There are 4 nested groupings, the coarsest first. Each group lies inside one group of the grouping before and may be the whole of it. The rows also spread widely along 14 directions, which tell nothing about the answers.
Some rows, each with its group in each grouping after it:
[ -2  -7 -11   3  -7   8   0   9   4 -11  -4   4 -16   0 -30   0  11   1
 -12  10  10 -14   5   1   2   5   9  15 -12   2  10] -> fadu j_521 j_166 Rodeb
[  3   1   8  13  21   9  -2 -17  11   3 -10   0   3   2  -3  13  13  -2
  -8  28  23  -9  -6 -16  24   2 -11 -23 -12   9   1] -> fadu j_521 j_224 fam
[  5  10   1  -5   5  -3  -9  -2   0   2 -18  12 -10  -8 -15   3  -1   3
   4  12   0   1  10   9   6  24  -4  -6   8  -4 -12] -> fadu j_871 j_153 kipab
[  2   1  11  11  13   0 -10  -5  10   2 -14   4  -2 -13 -15  10   7 -12
   7  16  13   3   2  -1  11  18  -3 -19   2   8  -9] -> Vogu j_565 j_588 kudid
[ -3   3   5 -17   4   5   8 -20  -1   4  -2   6  -1  17  -2  -8  -4  14
  -9  16  12 -12 -13  -5   2  24 -14   3 -31  13 -17] -> fadu j_521 j_166 Dobe
[  2 -15 -16   8   3   4  -9   9  -2  -8   4   3  -4  -4  -4  -7  -2  -5
 -13   7   2  -5  -4  -2  -8 -18   7  14 -12  -2  13] -> Vogu j_794 j_143 pevet
[  7   8 -20  -6  -4  -1 -15  10  -5  -5  -9  21  13  13  -8  11   9  15
   3   1  -4  -6  11   2   3 -11  10  -1  12 -11  18] -> Vogu j_330 j_13 gonav
[-15  -7  -7   9  -8   0 -17  15  12  -6   1  -2   4 -22 -21 -16  -7   3
   0   7  -2   5   9   3   1   8   9  -8 -11  -1   4] -> Vogu j_565 j_855 nafin
[  4 -11   2  11   1   0   9   1   2   6 -13 -23  -8 -12 -24  16  13 -20
  -7  -5  24  12  -8  -6   7   4  18   4  -4   7 -18] -> Vogu j_794 j_143 Nog
[  2   0  11   9  -6   3  -1  13   5  -6 -20  -7 -21 -10 -19  10   4 -17
   6   0   0   7   3   7  -1   4  15   8   2   4  -2] -> Vogu j_330 j_569 Gazo
[ -2  -4  20   3  -9  -9  -3  -5   2  22   2 -16   3   4  -7   3 -11  13
   5  -9  -6   6   6  -6  -6  10 -12  -5  -9   0 -14] -> Vogu j_565 j_588 Tizu
[ -6   3   8   1  -4   4  -7  -3   7   8   3   6  11  13   0  -2   2  16
   2   6  -5  -6   2  -7   3  -1  -9  -8 -10   2  10] -> fadu j_871 j_153 tovoz
[ -4  -4  -4  -1   2   4 -10 -10   1   6  14  21  23   7   8  -9  12  -5
  -7   6  14  -7 -17  -1   6  -4   0  -2  -5  12   2] -> fadu j_871 j_698 gidi
[ -3 -14 -12   2  10   0   2 -11  -1   7  11  -4   6   5  -1   0  16  15
 -29   9  21 -13   5 -22  13  -2 -18   0 -17   1   6] -> fadu j_871 j_915 saz
[  7  -5   4  12   6  -2  -7 -14   2   0  -1   6 -14  11  -1  -2  15 -27
  -2  -4   7  11 -12  24   4 -16  26  -7  19   2   8] -> Vogu j_565 j_478 leb
[ 14   6 -10  -8  10  -9  -6 -16  -3   9   4   7   4  27  18   3  -8   4
  -4  -5  -8   9  -1   5  -5  -7   6 -22   6  -4   8] -> Vogu j_794 j_476 tig
[  0 -11   3   3  -6  -9  -5   4  -4   4  -2 -10 -24   0  -4 -12 -10  -3
  -8  -9 -16  10   8  17 -13  -2   6   8   2  -7  -1] -> Vogu j_330 j_13 pez
[ -2  -6   7  15   3  -2 -24  14   8  -1  -4   9  18  -4  10   8   9  -3
  15   4  -9   3  12 -11  -8 -16  -3 -17   3  -1  23] -> Vogu j_794 j_143 pevet
[  3   0 -11  -5  -3  -8 -25  16  -3   0 -14  14  25 -14  -5   1  -5  13
  13   6  -7   5  12   0  -7  -1   2  -6   4 -12  -3] -> Vogu j_330 j_569 Gazo
[  2  -5   6   5 -18   7   0   3   1   4  19  12  -9  19 -14   0  -6 -10
  -5  -8  -3 -16 -14   9 -11  -4   7  27  -7  14   7] -> Vogu j_565 j_588 Tizu
[-17   6  20  -6   3   5   4   2   2  -6 -12  -1 -21  -2  28 -15   3  -4
  -4   2  -8   9   4  -5  -1  11 -18   7 -15   8   3] -> fadu j_871 j_698 gidi
[ 13  10 -27 -14   9  -4 -18  10 -12  -5 -13  28   3 -11   2  -1  -9   8
  -5  12  -3  -4  11   5  -1  10  -7   6   9 -14  -5] -> fadu j_871 j_698 gidi
[ -5   8   6  -3   0   0   4   2  -3  14  -7 -11  18  -9  19   5  -3   3
 -15 -11  10  16  -2 -17  18  -5  -8   2  -1   3 -22] -> fadu j_521 j_166 Dobe
[  1   5 -27 -17  -8   3  -2  23  -8  -2   3  13  14   3  -1   8 -11  13
 -13  -5   2  -6   6 -14  -6   9  -2  19 -14   0  -2] -> fadu j_521 j_224 fam
[ -2   5  -1  -8  -1   0   3 -16  -5   7  -4  -1 -11   3  -1 -18  -3   3
 -15  -3   2   9 -10  18  12   1   8   5   3  -3 -14] -> fadu j_871 j_153 tovoz
[-10  -8   7   7  -8  -4  -7 -13   4  10   4  -9  -4  -8 -19 -22   7   1
 -10  -3   4   9  -4  18  13  -2  15  -5   5  -3  -7] -> fadu j_871 j_915 saz
[ 20  -7   8   6   8  -1  10 -11  -5   4 -25 -11 -18  24 -16  36  27  -6
   6   4  18  -3  -4 -10  -5  -9   8   2   0  -3   5] -> Vogu j_794 j_143 Nog
[  2 -16  15  17 -11   0  -1   8   3   6   4 -19 -29  14  -2  -6 -10  -7
  -1 -10 -22   4   1   9 -24 -24   8  11  -7  -6  19] -> fadu j_871 j_153 kipab
[ 10   2 -10 -12   9  -5  -2  -4  -5   2 -14   9   4  12  -2  16   5   0
   6   3  10   4  -1  -6  -8  16   2  -7  -6   0 -10] -> Vogu j_565 j_855 nafin
[ 25  12  -3  -3  16  -6  14  -8 -10  11 -17 -12 -24  21  24  26  -1 -18
 -17 -18   3  22   1   2   6 -12   8  -4  22  -6  -9] -> fadu j_521 j_166 Dobe
[  3   8  -1  -6   7   7  -3 -22   0   3  -2  18  14  17  14 -10   1   2
  -3  12   8  -2 -25   6  13  -9   5  -7  -6   8  -5] -> Vogu j_330 j_13 gonav
[  3   4 -12 -10   8   6  -6  -9  -4  -3  -2  24  -7 -17 -14 -19 -12 -10
 -13  23  13 -10 -18  15   9  26  -2  15 -10   9 -26] -> fadu j_871 j_698 gidi
[  1 -30   6  21  16 -14 -24  -7   9  12   9 -11  18  -1  14  -3   6  -2
   4   8  -3  10   8 -12 -19 -17  -8 -35 -12  -3  16] -> Vogu j_794 j_476 tig
[-12  14  22  -5 -19   2   3 -14  -1  14  -1   0  12  18   0  -2  15  20
   1 -13  -1   0  -3   1  21 -11  -1   4   8   1   4] -> Vogu j_794 j_143 Nog

New rows, each followed by its group in each grouping:
[ -4 -14  12  14  -3   3  -6   3   3  -1 -14 -13  -7  -6  -7  -7  -1   0
   4   9  -2   3  -6  -1  -7 -18   4   7 -16  -4   2] -> Vogu j_330 j_13 gonav
[ -6  -5 -15  -1   1   5  -6   8   6  -5   8  -1   5  -3  -1 -11 -17  10
 -10   9  -4  -3   1 -11  -5   0  -2  -3 -26   4   9] -> Vogu j_794 j_143 pevet
[ 12  -7  -3   3   6  -1   0  -8  -9   7  -4  -2 -14 -11 -12  -1 -14 -15
 -15   8  10   0 -16   8  -2   3   2  22  -5   3 -27] -> Vogu j_794 j_476 tig
[ 11  12 -13 -12   8   6   0 -16  -3  -2  -3  18  -3  30   7  -1  -2  15
 -12  12   2 -12  -7   4   8  -9   0  -3  -5  -3  11] -> fadu j_521 j_166 Dobe
[ -8  12   3 -19   6 -12  -2  -4  -7  -4 -37  -5 -12 -21   2  -8  13   4
   4  -4   3  29  16  12  12  29   5 -11  12 -11 -24] -> Vogu j_794 j_143 Nog
[  2   5   3  -8 -14   6   5   4  -4  -1 -10  -2  -7  11  -3  -4 -11   4
   1  -4  -7   2 -15   6  -6  -9  12  22 -12   1  -4] -> Vogu j_330 j_569 Gazo
[ -2  -9  13   8   4   2  -6 -12   1   1  -6  -5   0  10  10  -7   4   9
   0  13  -2  -3  -8  -7  -4 -23  -7   0 -17  -3  13] -> Vogu j_794 j_476 tig
[-12  -2   5  -6   9  -4 -15  -3   4   6  -9   2  24 -22  13 -18  -8  12
   0  15   5  10   1 -10   5  16 -17 -16 -20   2 -23] -> fadu j_521 j_166 Dobe
[  1 -27  14  21  13  -8 -15  -5  11   7  -7  -9   5  -7  -8  10  23 -26
  10   8  16  12  -2  -1 -12   4  10 -27  -5   8  -2] -> fadu j_521 j_224 fam
[ -8   1 -17  -8  -7  -4  -3  16  -4  -2  -3  -9  -2 -18  -3 -13 -13  11
 -16 -10  -6  12  12   0   2   6   4   9  -5  -8  -6] -> Vogu j_794 j_143 Nog
[ 21  -8   3  -7   3 -11   3 -16 -12  19   4  -9  -9  32  23   0 -18  -8
  -3 -16 -14  13 -18  13 -25 -17   9   3  -3  -3 -10] -> Vogu j_330 j_569 Gazo
[  8  -2 -22  -6   4  -5  -7   9  -5  -3   3  11 -21   1 -12  -1  -5   2
 -17   2  -5  -7  18   7  -7  15  -1   8   4  -6   6] -> fadu j_871 j_915 saz
[ 10 -15  -7   7  -6 -11  -4   7  -2   9 -11 -19  -1  -3 -35  20   8   3
   0  -6   9   5  10  -2  -6   2  15  -4   1 -10  -6] -> Vogu j_330 j_569 Gazo
[  5  11  -1   2   9  10   5 -18   9   4   1   5   0  10  -2   2   1 -13
 -16   8  19   1 -20   3  25   1  11 -13  -2  15  -9] -> fadu j_521 j_166 Dobe
[ 11  -8 -12  13  -1  -1 -14  13   4  -7  -5   9 -14   5 -27  16  15  -5
  -2   6   1  -9  17   6  -5  -5  13  -3  11  -7  23] -> fadu j_521 j_166 Rodeb
[ -6  10   5  -8  -5  -3   1  -4   1  13   9   3   0  13   5   3  -7  13
  -9  -8  -5  -1  12  -7   7  18 -17  -4  -3   7  -2] -> Vogu j_565 j_855 nafin
[-11 -19   5   9   0  -4  -8 -13   3  10   2 -19  17 -15  -3 -23  -1   5
  -5   3   9  14 -15  -1   4 -15   9 -10 -17  -3 -11] -> Vogu j_794 j_143 pevet
[ 10   3   1  -3   4   0   1   2  -5  -4 -23 -12 -22   1  11  -6 -20  -7
   6  -1 -14  21 -11  10 -15 -13  17   3  -8 -10  -5] -> Vogu j_794 j_143 pevet
[ -7  -4  22  14 -20   2  -6   1   9  14   0 -13  10  -2 -21  -1  -8   6
  12  -4  -2   3 -10  -1   0 -10   8   2 -10   1  -6] -> Vogu j_565 j_588 Tizu
[  9  -7 -16   2  -6   5  12  13 -10   9  21  -3  -8  15  13  12  -2 -16
 -33 -24   6  -2  -8 -11  -5 -21   4  37   0   7   4] -> fadu j_871 j_915 saz
[ 18  24   9  -2   9   9   7  -7   4   9  -3   4 -12  31  37   9 -26 -12
   3  -3 -18  10 -18   0  -3 -14  -1 -12  -1   8   7] -> fadu j_871 j_698 gidi
[ -9   7   7  -4 -16   6  -3   3   0  -3 -15  -2   0  -3 -10 -14  -6  18
   5   4  -7   1  -7   5   5 -11   7  16 -11  -7   0] -> Vogu j_794 j_143 Nog
[ 17  -4 -28  -5  11   0  -7   4  -6 -13  -5  18  -6  21   1  14  13  -9
  -3   2   4  -2  -1   3 -14 -12  20  -2   3  -4  23] -> Vogu j_794 j_143 pevet
[  2   5  18   5  -2  -2 -13  10  -1   9 -15   6   0 -10   7   7  -3  -2
  11   0 -11   6  10  -1  -4   0 -12   5  10  -4  -6] -> fadu j_871 j_153 kipab
[ -2   8  17   7   6  11  -6 -17   6  -1  -8   1  -6   6  20 -23 -18   3
   2  18 -12   2 -22   7   8 -26   0  -5 -15   0   7] -> Vogu j_794 j_143 pevet
[ 18  22   2  -9  13   2   7 -18   0   3  -9  16 -27  31   8  15   5 -10
  -4   1  -2   1  -2  12   9  12   5 -12  16   6   5] -> fadu j_871 j_915 saz
[ 14   4  -5  -5  14   2   0 -11  -6 -10 -23   1 -26  13  14  -8  -8  -4
   1  11  -8   9 -11  12  -8 -16  13   0  -6 -11   6] -> Vogu j_794 j_143 pevet
[  9  12 -20  -5   3   5  12  -6   0  -4 -10 -15 -25   5 -12  -6 -17   6
 -24   3   2   6  -5   9  19  -7  18   0  -5  -7  -1] -> Vogu j_330 j_569 Gazo
[-23   2  39   7 -16   2   1  -2  -1   9 -13  -4  -5  -4  -2   3  36   9
   1  -7   5  -3  12  -9  18   0 -20  18   7   3   4] -> fadu j_871 j_698 gidi
[ 23  -4 -11   8  11  -3  -5   5  -6   8  -9   2 -10  -1 -14  28   4  -4
 -10   7   9  -8  10 -10   1  -2  -5   6  10  -7  -2] -> fadu j_871 j_915 saz
[ -3   6   2 -13  -2  -6  -4 -10   0  18  18   7   9  21  15  -8 -13  23
  -9  -4 -13  -5   8  -7  -3  13 -22 -10 -10   4   1] -> fadu j_871 j_915 saz
